The first 8 rows are patterns. Each new row is the sum of 2 different patterns, raised or lowered, with some noise. Before adding, each is slid sideways (what falls off one end comes back at the other) and multiplied by a number that may be negative. Names go in the order of the patterns.
Known rows, each followed by the names of its patterns:
[  0   0  -1   9 -20  -5  30  12  -3  -3 -18  11 -12 -10   7  16  17  16
  -7  13   3  16 -28   4 -22   7 -19   6  18 -10  20   2  -5  -4  -4   5
  -7  21 -35]  viz
[  2  33 -12 -16  -4  -2  -4 -30   6 -10  16   2  18 -13  -5   2   4  13
   2  25   7 -23  17  13  10   1 -11   6 -13  12  33 -21 -21   7   8  -3
   9   3  -9]  kagep
[ -7   8  16  31  24 -21  -5  11   2  18   1 -18 -13   3 -16  20  -4   6
 -10 -35   0  -3  12   2   5   0   7  -6  -9  -4  40 -16   1 -10  26 -12
   4 -11  16]  Netut
[-14  15  35  13  29  -5   5  -3  31   2  10   8   2 -16 -33   1   1  -8
  -2   3 -23  -6  10  -5 -19   6   1  -9  -2  32  19 -13   6   7  -8   0
  -3 -17  27]  popa
[  0   3  -3   8   8 -27  15 -16  -1  -3  30   7   1  19  24  30  -2  -4
   4  -5  22   9 -32   2  14   9  -6 -26 -14 -13  15  -1  -6   0 -17  -5
   1  -3  29]  nur
[ -3   2  -3  13   7   2 -12  15   7 -26   1 -16   0 -15  25  28  12   2
 -22 -11  -6  -2  29  14  13  -2   0  11  26  18   8 -10  15   9   4  11
 -17   5 -18]  furo
[-19  19   0  -2  18 -24  -6  -5 -25  -7  40   6  -3  15  -3   2  -2   8
 -13 -15  17  10 -14   6  -5  18  -5  26 -11  24 -13 -12  19 -27 -23  -2
  13  -2  -7]  sete
[ 24  12   1 -21  11   4  16 -19  14 -20   3  -4  28  22  31  -7 -10 -20
 -17  -6   9   5 -15  -1  -1  10  10  19 -11  10  -9  -6  -4 -32 -13 -29
   3  -3   0]  Duv

New rows. What belongs after each?
[ -2 -23  -8  -4 -17 -16 -22 -17 -29   2 -38  -9 -13 -13   8 -18  -1   0
  -7 -17 -30 -31 -11 -10 -26 -14 -16   4 -14  -7 -11 -11 -23 -41 -31 -22
  -6 -14  -3]  viz Duv
[  3  -5 -15   9  -2 -24   6  10  17  -4  12  25  -2  -5 -15  -1 -23   1
  -9   1  -1 -11   2 -31 -10  36 -13 -16 -11   3  23   3  18 -16 -26  20
  19   5  -2]  kagep nur
[ 25  10  12  56  13  45  13  28  37  -5  45  30  31  50  23  31  16  53
   4  65  30  25  12 -11  44  29 -13  10  29   9  36  20  31  19  21   6
  -2   6  54]  viz popa
[ 10  16   8  30   4  15  19   5 -17   7 -24   9  16  16  19  10  20  10
   3   9  -3   2  13  30 -26  12   4  18  11   7  -3  44   8  -1  18 -22
   1  -3   8]  viz sete
[  3  -7 -11 -12  13  -5  -2  24 -16  -7  14  22 -11  17  -4 -11  -1   1
 -19 -35   1  -3  -1  -3  15  -6  -4  11  19   5 -19  13 -13  13   0  43
  24   9   8]  kagep Duv
[ 20  12  -3 -26 -11   5 -20   8  32 -37 -25  11   2 -18  11   1 -19  -2
  52   0 -26  -2   1 -12 -30   1 -24  33 -10  27  12   2  21  -2  13  -2
  44   7 -17]  kagep popa
[ -4 -31 -14 -27  -3 -32 -13 -34  33 -47 -31 -18 -17 -50 -20 -24 -11 -35
 -29   7   6  -2 -29 -45 -16 -23 -24 -26 -11 -31 -22 -27  -6 -25 -17 -27
 -65 -34 -12]  Netut sete
[ 18  -3  13  34  23 -18  38  22  22  15  27  65  10  26  -6  13  -4  29
  18  17  16   5  -7   1   9  43 -14   9   5  20  19  14  26  -5 -33  25
  49  13   3]  kagep Netut
[-26   0   2  28   0   2   3  10  -3 -16   4  37  -3   6   2  23  -9   9
  -4  24  -2  22  22  23  32  -9   4  15   2  24  -1  -6   5  -2 -20  23
   3   8  -1]  kagep Netut
[-16 -28  14   0 -20 -12 -14 -28 -21 -11  -1 -37 -28  -8 -22 -18   2  -8
 -11  -9 -33  -1 -28 -41 -37 -39 -22 -23 -14 -45 -12 -22 -23 -25   2  14
 -31 -19 -19]  popa furo
[ 6  8  9  4 14 36 17 15 14 14 31 16 35  5  2 28 36 15 25 28 24 16 23 12
 -8 25 33 23 17 23 40 19 30 15 15 11 25 21 17]  kagep Duv
[ 34  -8  -8   1  17   4 -10  18  -1  29   5  24  -4  13   6  10  38  13
  44  18  -4  14   7  14   9  12  22   1  24  27 -17 -18  18  19   1   5
   3  -4  18]  kagep furo
[-31 -31 -27  -4  27   4   0 -49 -15 -16 -11  23  22  35  -6  -6  13  22
  11  21  -9   3   9  14   3 -20   9 -18 -31 -17   3   5  -2   5 -14  14
  17 -49   8]  popa furo
[ -5 -10 -12  10  -8   4   0  11  -7 -24 -13  -3   3   5  -3 -11 -22 -10
 -16   2  -7  -7 -20 -25 -10  -2  -8  -9  -6 -10   3 -10  -2  -5   8 -11
 -11 -12   3]  Netut furo
[ 13  -3  -6 -28  -8  20   9 -16  -5  -1   3  12   8  -8   1   7  -1  20
   1  -8  -1  -4  -9  -3  -4   6 -14  26 -20  22  -3   7 -19  10  12 -30
 -27 -22   2]  Netut nur
[-21 -21   9 -14  -6 -15 -23 -31 -36 -22 -22  -8   4 -20  -7 -33 -24 -39
 -20 -16 -33 -46 -42 -21  -8 -29 -19 -29 -28  11 -20 -12 -19 -15  -1 -17
 -14 -24  -8]  nur furo
[ 16   3 -15  -7 -11  -5   7 -21 -10   7  -2 -17 -15   1 -10  -8 -17 -15
 -20   3  -6 -17 -22  15 -12   8 -20   6 -23 -12 -14 -11  -1 -14   9   7
  -7  -9 -17]  viz sete
[ 18  11  50  18 -13   4  25  -2   8  17   6   5  27  30  -1   2  29  -1
  34  -3  18 -10  19   0  28  12 -10  40  36  25  -2  22  24  27 -11   5
   9   0  30]  viz sete
[-18 -58 -34 -24 -25 -44 -48 -29  -8 -31  -7 -40 -26 -11 -35 -50 -24 -12
  11  -1  -7 -38 -24  -9 -21  -7 -21 -28 -29 -38 -26 -19 -16 -25  -9   7
 -17 -12 -18]  nur Duv
[ 17  29  16   8  29 -16  10  42 -10   4  33  24  30  23  32  10 -12  45
  35   6  23  29   5  22  28  30 -13  48  31  37  16  20  61   2  19   5
  26   2  30]  kagep sete
[ 6 14 10 11  0 16 21 10 23  2 14  2 -8  5 25 22 14 19 11  2  6 10  6  6
 15  6  0 11 12 13  7 19  4 27  5 13 19  0  5]  furo sete
[-10 -36   4 -20 -19 -15 -23   5 -20 -41 -33 -19 -19 -17 -34 -21 -10 -27
 -33 -24 -28 -13 -39 -17 -31  11 -29   6 -33  -2 -26 -24  -2 -23 -24 -19
 -24 -23 -26]  viz Duv
[  1  -9  39  16  24   7  -9 -21  -3   3  16   2  -3   5   7  10  27   6
   5  16  15   4   3  17   8  18  -1  -6   7   6  15  21  10  -4  18  -6
 -15   3  -5]  nur furo
[-22 -32 -18 -16  24   3  -2  -6 -18  -3  10   3  23 -10   6  -2   4   8
 -35  11 -26  -7  -6  18   9   0  14   9  28  -2 -21   0 -17  14  -4 -16
  13  14   4]  nur furo
[  3  25  -2  20   2  12  12  26  16   4  15   8  19  -8  15  18   5   5
  19  22  33   8  17  -1 -12  22  28  11   3  14   7  15  22  20  -9  24
  19  12  13]  kagep Duv
[ 20   8 -10 -11 -20  20   8   0   6  -3  -9   6  12  26  -2  14   6   9
  13   7  31 -10  11  10  25  14   7  12  40  23  15  25  18  21  21  18
 -17  28  18]  popa nur
[  0 -25 -12  -9  -1 -14  22  18  -9  -5 -20 -18  -9  -8  16   2   9  -1
 -12  -1  19   5   2 -20   9  -9   1  -6 -14   2 -26   1   3  -6   1   0
   0  -7  -2]  furo sete
[  4   4  11  -8 -27 -18  21  15 -11  19 -36   4  22  18   9   4 -16  32
   8  11  35  -8  15 -15  -3   6  17  11  23   8  18 -30  32 -18  17 -34
  21 -13  19]  viz Netut
[-14  -4 -14 -27 -27  -1  -2  23   5  12  -6  -6  10 -10  -6 -10  -2 -23
   1   8   4  13   0  28 -10  -2 -12  -2  12 -12  -7  -2  -5 -18 -13 -11
  11 -18  -5]  furo Duv
[-12  -2  15   2   4  -8  -3 -12   1  15   2  -3   1 -10  -5  -2  -8  -9
 -16  19 -11   6  -4  -5 -23 -18  -7  -7 -24 -27  -7  -1  -2  -2 -11 -14
   4   3  -4]  kagep nur
[-26  -5 -34   2 -42 -11 -16  -5 -14  -8 -38 -24 -44 -34 -37   5 -19 -17
 -25  -7 -18 -25   1 -42 -14 -25 -23 -21 -47 -25 -56   6 -21 -20  -2 -18
  -4 -33 -33]  viz Duv
[-17   9  -2 -16   4  -2 -12 -18  -8 -14 -64 -41 -20 -17 -21  -4   2  -3
   4 -53   7 -25 -37 -38 -32 -21 -17 -14 -27  -1  -3 -24 -21 -10   9 -18
  -9  -4 -21]  popa Duv
[ -7 -15   2  -4   9 -21   8 -41   1   1 -18  23  12 -16 -24  -5  11   4
 -25  -6  -6  -7  16  15   3  19   7 -45 -12  -1  -7  -8  -8  16 -10  20
  12  -9 -27]  furo sete
[-22 -15   0  -7 -52   5 -10  -9 -39   5 -16  -7 -23  -3 -22 -26 -30 -26
   6  -3 -18 -16 -29 -13   1  12 -18  11 -17  -1  -7  -2  25 -12   4 -22
  -8 -12 -10]  Netut popa
[ 6 -3 18 16 25  6  4  9 20  1 28 18 22  4 -3  0 19 25 15 24  9 12  3 24
 21 10 15  9  0 18  5 21 15 24 19 21 31 11 18]  viz Duv
[-21 -14 -23 -34 -23 -16 -17 -23 -25 -14 -32 -27 -38  -4  -9  -9 -21 -54
 -22 -19 -13 -10 -16 -22 -15 -43 -27 -26   7 -37 -24 -12 -12 -20 -19 -26
 -28 -31 -16]  Netut nur
[ -2   8  -8  -2  20   3   1   7  -3   5 -13  13 -16  12  -7  14 -14   2
  12  -1  17   4  11   4 -12  12   4  15 -15  -4   3  -6  12   8 -10   6
  10   4  -1]  viz kagep
[ -9  44  -8 -17 -10   9  33  14  22 -17 -12  17  13  16   4   2   1 -26
   5  -2  -9   0   3  30 -12  19  17   2 -21 -13   0 -24 -14 -23   4   4
  -7   6 -30]  kagep nur
[ -1  13  15  13  33  29   2  24  41  45 -19  22   2  13  -2  17  16  27
  20  28  36  21  33  14  12  30   9  15  21  21  24 -15 -17  41  26   6
  11   1   6]  viz popa
[-15  -5 -16  -1   0   6 -17  -4  -9 -25 -25   2  -1 -22 -15   4 -17 -17
   5  -9  -6  -2 -34  -8 -14 -39 -14 -26  -3   4  -1 -17 -11 -15 -14 -22
  -4  15   2]  popa Duv
[ 19  28  13   1  -3  19 -17   9 -23  28  28  -1  39  20  12  29  17  12
  25   6  34  27  11  25  22  25  36  33 -11  10  20 -14  19  12  21   5
  21  47  -6]  nur sete
[ -4   6   3 -31 -11 -13  -9  -2 -26  -7 -23  -1  -7  -6   1   8 -11 -16
 -26  -9 -27  17 -16   9  -1 -21  16  23   4 -12 -14   7   8 -19  -2 -18
 -17  -3  -6]  furo sete
[ 14   3  17  15   1  -9  18   8   1  -1  23  -6   9   5  38  17  29  -7
  -2 -16   0   5  11   7 -10   3  -7   8  23   9  -7   8   0   7   0  -7
  -7 -30  16]  kagep Duv
[ 10  -5  -5  22   6  14  24  -5  -2  14  -3 -10  34   4   8   9  22  26
  13  14 -12  -7  16  16  17  21  12  19   6  32  17  34   4  -5  29  -4
  -3  14   7]  furo sete
[17 20  0  4 14 51  0 15  1 42  2 29  8 28 -4 10  8 39 35 15 22 26 12 24
 25  7  8 13  1 17 20 14 13 -1 18 32 30 33 17]  Netut Duv
[ 11  25  14  10  13   7  34  -1  21   6   9   4   3   5   1  13  27 -28
  15   4  17  -1  16  15  10 -19  29  17  -5 -16  -5  19  13   8   8 -21
  17  32  22]  kagep Netut
[ 41  27 -15   2  21  30  19  13   5   2  36   5  48  19  22  16 -16  14
  17  38   9  17  41  24  28  13  28  26 -14  10  10  56  19  26  14   7
   4  15  34]  Netut furo
[-18  -3 -22 -29   7 -17  -8  -8  -1 -36 -33 -25 -33   0  -6 -16 -14 -42
 -28 -30 -10 -11 -33 -42 -27 -27  -6 -36 -23 -30 -22 -11 -15   2 -21 -10
  -7 -28 -28]  furo sete
[ -9 -28 -16   5  -9 -24 -20  -7 -17  -5  -4   6 -31  -8 -11  -3  -1   2
 -27  -2 -32 -12   5  -1   8 -24 -11 -16  11  -7   3 -14  -6 -27 -36 -13
 -28 -24 -30]  popa Duv
[ -6   5 -13 -26 -19   2 -15   2 -13   9 -35 -14 -28   0 -17   1   4 -15
 -28 -28   4  -5 -10 -12 -27 -25  17 -16 -10  -9  -3  28   9  18 -18  -6
  -4 -24  -6]  nur Duv
[-34 -10 -25 -32 -39 -36  -8 -21 -21 -34 -30 -20 -11 -10 -30 -13 -21 -14
 -25 -16  -7 -17 -23 -31 -20 -18 -16 -18 -20 -12 -18 -38 -21 -20 -23 -33
 -21 -22 -10]  viz Netut
[-11  -9  -2   7  -7  17  -8  40   5  34 -11  12  -4 -10  26  -6   8  13
  -3   5  -3  14 -12  34  -4   0   4   3  17   9 -22  -8  18   7  31  -1
  16  17  -6]  viz furo
[  9   6   8   8 -26  10  -6   1   4  -1  22   4   8 -15  10  -2 -14   4
 -12  -1 -16  18  12   7  12 -21 -12  -9  -1  28   9  16  -6 -13  18  29
  11   4  -5]  kagep furo
[-15   5  11  -2  20  24  -2   7   8   2  -6  15  22   8  14  34  25   5
  25  23   8   6  14   0  32   3  14  38  12  31   7  13  14  38  11  12
  22  14 -13]  popa furo
[-28  -5 -20  -8  18 -16 -14  -1  -9  -9 -15 -17 -14  -6 -32   9 -26 -28
  -1 -22 -19  16  -2 -23 -14  -6 -14 -33 -23 -10  -5 -21   4 -25   7  -9
  11 -45 -15]  viz kagep
[ -2   2  10 -30  23 -11   6  -8  34   9   5  23  34  48   4   2  13   4
  26  23 -22   5  21  21  -3 -19  -4  -5  10  -2   5   4 -13   4   7   4
  40  -3  14]  popa nur
[-17   1 -40   0 -36 -66 -10 -18 -22 -28 -15 -44 -21 -17 -26 -46  -1  12
 -17 -19 -11   7 -25   2 -30 -27 -30   2 -18 -22 -16 -28 -38 -50 -16  -3
 -37 -24 -26]  kagep popa
[  7   6   1  34   5  19  -8  27 -15 -25 -23  14  10 -11 -14  -9  13 -11
  29  16  17 -45 -29 -26   6  18  17   1  -6 -10 -20  25  -4   2 -20 -37
 -21   6  -4]  Netut Duv
[-18  15 -21 -27 -26  25 -15 -14 -23 -16 -13 -17  -9  13  13 -19  -7 -12
  -5   0  -4 -48 -22 -27 -21 -14 -14   2 -29 -28 -14 -21 -10 -17  -7 -20
   5 -44 -22]  viz Netut
[-31 -27 -41 -18 -44  -2 -30 -18 -17 -32  -6 -17   8 -39 -29  -2 -44 -21
 -25   5 -54 -52 -48 -11 -17   0 -23 -19 -71 -53 -60 -16 -16 -18 -33 -35
 -39 -20 -25]  furo Duv
[-22  -4 -34  -8 -12  -7 -10 -16 -17 -13 -34 -16  -7 -12 -37 -15  11 -24
  -6 -23 -13 -48 -18  -2 -44 -48 -38 -12 -16 -15 -13 -40 -24  25 -26 -37
 -26 -13   1]  kagep nur
[  3   1 -11  14 -28  -2   8  18   2   5  15 -10   9   5 -13  -7  -3  16
   7 -21 -26  21 -10 -41 -41 -43 -13   5  -3 -37  -6 -30 -16  -4   6  53
  -6  -4   0]  popa nur
